The rows of a group lie close to one hidden flat surface of 5 dimensions, which may be shifted away from zero. Surfaces can cross.
In the rows, zero is written as 128.
Known rows, each followed by its group:
[181 149 210 137 140 168 164 119 124]	B
[ 82 142 140 160  78 118 131 172  75]	A
[103  37  75 144 139 112 117 121 135]	V
[120 137 152 115 117 122 138 123 142]	A
[180 118 145 121 140 128 156 137 156]	Y
[181 240 138 143 129 121 167 134 122]	G
[120 114  81 123 130 103 184 205 146]	G
[ 68 135 171 177  76 128 155 159  66]	Y
[101 126 127 147 165 129 235 114 158]	L
[ 95 152 120 132 137 102 187  85 166]	B
[ 80 117 144 133 114 137 105 107 101]	G
[107 149 135 159 132 153 130 126  86]	N
[141 170 140  92 167 198 107 179 100]	N
[186 117 117 129 137 109 134 119 157]	G
[ 96 151 135 134 109 112 140 108 128]	B
[123 137 156  95  80 116  69 147 124]	B
[120  51 110 114 144 138 104 138 136]	L
[135 110 156  75 133 117 134 105 192]	G
[139 183 179 129 130 116 180  64 166]	N
[130 105 139 157  97 111 137 154 109]	Y
[ 83 124 210 109  20  58 116 109 154]	Y
[106 160 174 111  95 122 167 169 128]	A
[161 107 164 127 108 108 172 152 157]	Y
[113 152  83 133 116 105 154 188 123]	G
[ 25 135 114 152 129 144 182 165  86]	L
[136 125 148 137  90 109 142 165 121]	A
[155 119 152 158 153 162 139 116 105]	N
[ 89 145 118  95 110 115 100 140 134]	Y
[160 203 191 133 125 163 168 164 104]	V
[135 137 148  83 127 102 138  91 192]	N
[171 118 128 153  58  65  84 132 123]	A
[ 95 145 150 119 130 141 141 111 125]	A
[137 139 147 103 122 125 140 132 154]	Y
[121 108 116 132 128 120 125 118 133]	V
[121 109  78 196 129  95 162 112 109]	L
[123 126 124 112 146 111 183 114 177]	L
[100 113 122  78 130 112 139 132 176]	V
[ 88 163 165 135  55 109  71 133  79]	B
[ 85 130 145 140 143 140 165  99 126]	V
[ 94 141 122  93 160 143 175 150 158]	B
[138 164 149 146 123 129 130  92 118]	V
[ 79 153 141  93 108 130 126 163 128]	L
[133 186 157 118 136 137 148 103 135]	N
[103 118 114 138 114 117  97 106 112]	A
[ 74 146 131  77 116 124 144 169 149]	V
[ 92 125 146 157  86 162  68 191  29]	B
[ 80  75 110 132 140 135 201 199 130]	G
[104 109 107 116 106  93  98 104 146]	N
[112 101 105 116 120 113 106 140 134]	L

New rows, each followed by its group:
[131 120 107 190 100  79 107  56 111]	N
[129 138 168 117 131 147 156 139 131]	L
[109 138 146 164 121 137 131 108  93]	A
[139 188 172  71 118 132 150 157 161]	V
[153 128 107  82 103  91  78 151 163]	V
[ 70 157 105  91  98  90  86  99 149]	V
[100 147 111 145 116 108 156 134 124]	L
[176  42 101 106 161 161  68 162 128]	N
[165 111 119 140 146 121 181 155 148]	G
[100 103 120 116 133 136 127 138 129]	A
[178 166 120 100 156 161  87 138 122]	N
[206 137 117  76 156 138  79 122 168]	N
[110 130 200 155  80 118 182 145 110]	Y
[127  73 109  95 129 102 122 133 178]	G
[112 167 178 107 144 147 210 135 156]	L
[ 92 100 149  64 135 139 136 147 172]	N
[183 166 165 193 135 115 172  35 128]	N
[172 125 168  94 111  99 100  69 184]	Y
[140 166 163 124 113 130 141 139 125]	L
[194  77 103 116 129  94  91 115 169]	V
[110 104 122 143 141 141 118 107 110]	A
[161 108 145  89 130 108 113  92 185]	G
[144  77 132 149 144 133 164 134 133]	G
[142 110  94 114 129 112 105 152 142]	Y
[105 120 129  63  77  70  97 139 184]	Y
[138 173 164 123 142 140 161  98 141]	N
[ 87  87 106 124 171 161 123 107 120]	A
[ 94 129  49 123 141 137  71 161  95]	Y
[129 103 170  66 159 153 163 134 187]	L
[195 135  77 161 100  78  43  88 117]	G
[107 112 137 176 140 154 161 127  88]	V
[159 116 124 130 133 120 140 123 147]	G
[153  90 134 126 110 113 145 184 141]	A
[128  87 149 114 138 159 115 148 122]	L
[169  53 124 151 151 127 164 132 147]	G
[126 186 166  90  78  77 105  82 169]	A
[129 167 153 113 134 133 145 107 143]	N
[137 117 153 149 103 117 132 127 118]	Y
[140  56  96 143 135 112 147 152 144]	G
[127  80 106 168  77  89  85 138  98]	Y
[116 166 153  92 136 145 137 123 147]	Y
[110 151 127 161 115 122 113  84 101]	V
[105  80 160 145 120 110 170  85 152]	N
[177 119 115 178 132 123 133 119 106]	G
[175 119 120 117 133 104 130 117 166]	G
[153 109  83 165 152 143 108 146  91]	Y
[105  85  66 163 113 105 126 179  99]	G
[125  64 162 155 159 161 195 135 126]	G
[123 127 170 123 179 177 179  98 140]	A
[101 125 141  51 129 136 165 211 175]	V
[102  83  96 161 147 145  96 101  92]	A
[ 39 111  89 159 124 146  87 121  64]	A
[171 137 124  46 163 169  83 172 162]	N
[122 113 142 132  78  91  91 111 126]	Y
[141 123 132 131 143 149 113 128 114]	N
[103  87 170 114 128 145 117  84 135]	G
[177 129 184 129 147 146 141  70 153]	G
[142  76 118 158 146 143 129 123 110]	A
[177  98 111 112 122 108 101 147 153]	V
[134 129 150 138 140 145 215 203 127]	Y
[130 169 178 123 122 101 187  53 174]	N
[150  83 133 139 136 125 131 109 138]	G
[145 115 155 113 135 122 152  90 172]	N
[160 137 182 157 136 149 174 110 119]	A
[125  62 100 123 140 150  75 160 106]	N
[138 122 134 141 121 117 107  84 129]	A
[ 42 127 116  78 116 129 132 176 136]	A
[146 186 124 151 106  81 121  50 143]	N
[111  97 104 125 124 115 118 131 131]	V
[133 186 116 115 117 111 149 153 141]	G
[ 97 104 113 117  81  86 128 189 136]	Y
[134 106 197 142  48  73 108  83 140]	Y
[118 112 112 121 121 112 133 144 142]	G
[130 120 141 106 147 116 148  67 180]	V
[171 103 133 134 158 127 222 170 163]	G
[117 105 112  92  99  61 104  81 194]	N
[179  92 155 135 172 181 136 132 117]	N
[156 109 127 127 141 132 110 110 139]	N
[164 148 132 135 122 117  98  87 131]	G
[147 137  90  89 106  75  79 117 175]	G
[177  64 128 148 152 125 167 131 152]	G
[167 141 164 131 152 146 153  99 140]	N
[ 68 188 160 154  75 118 127 130  80]	A
[ 63 155 137 127  93 128  98 128  93]	Y
[103 117 115 140 120 143 111 156  91]	B
[120  71 142 211 145 166 172 136  64]	G
[148 108 127 144 131 122 119  99 132]	N
[167 134 109 141 166 155 110 107 115]	Y
[120 117 120 159 120 126 108 115  95]	G
[154  27 142 151 164 145 198 142 151]	G
[156 101 136 139 113 110 142 147 135]	Y
[136  96 132 165 131 136 132 118 104]	G
[ 97 116 122 127 127 132 117 118 118]	A
[ 51 124  89 153 129 115 174 141 112]	L
[110 133 150  95 119 123 149 146 153]	A
[ 97 130 124 140 137 153 147 155 100]	B
[ 90 108 101 144 133 159 116 184  79]	B
[126  91 123 115 139 131 146 150 148]	V
[113 114 134  79 163 142 134  97 178]	A
[198  85 145  97 141 102 129  71 208]	N
[109  85 114 124 131 132 111 144 125]	L
[130  94 114 121 147 129 109  92 146]	A
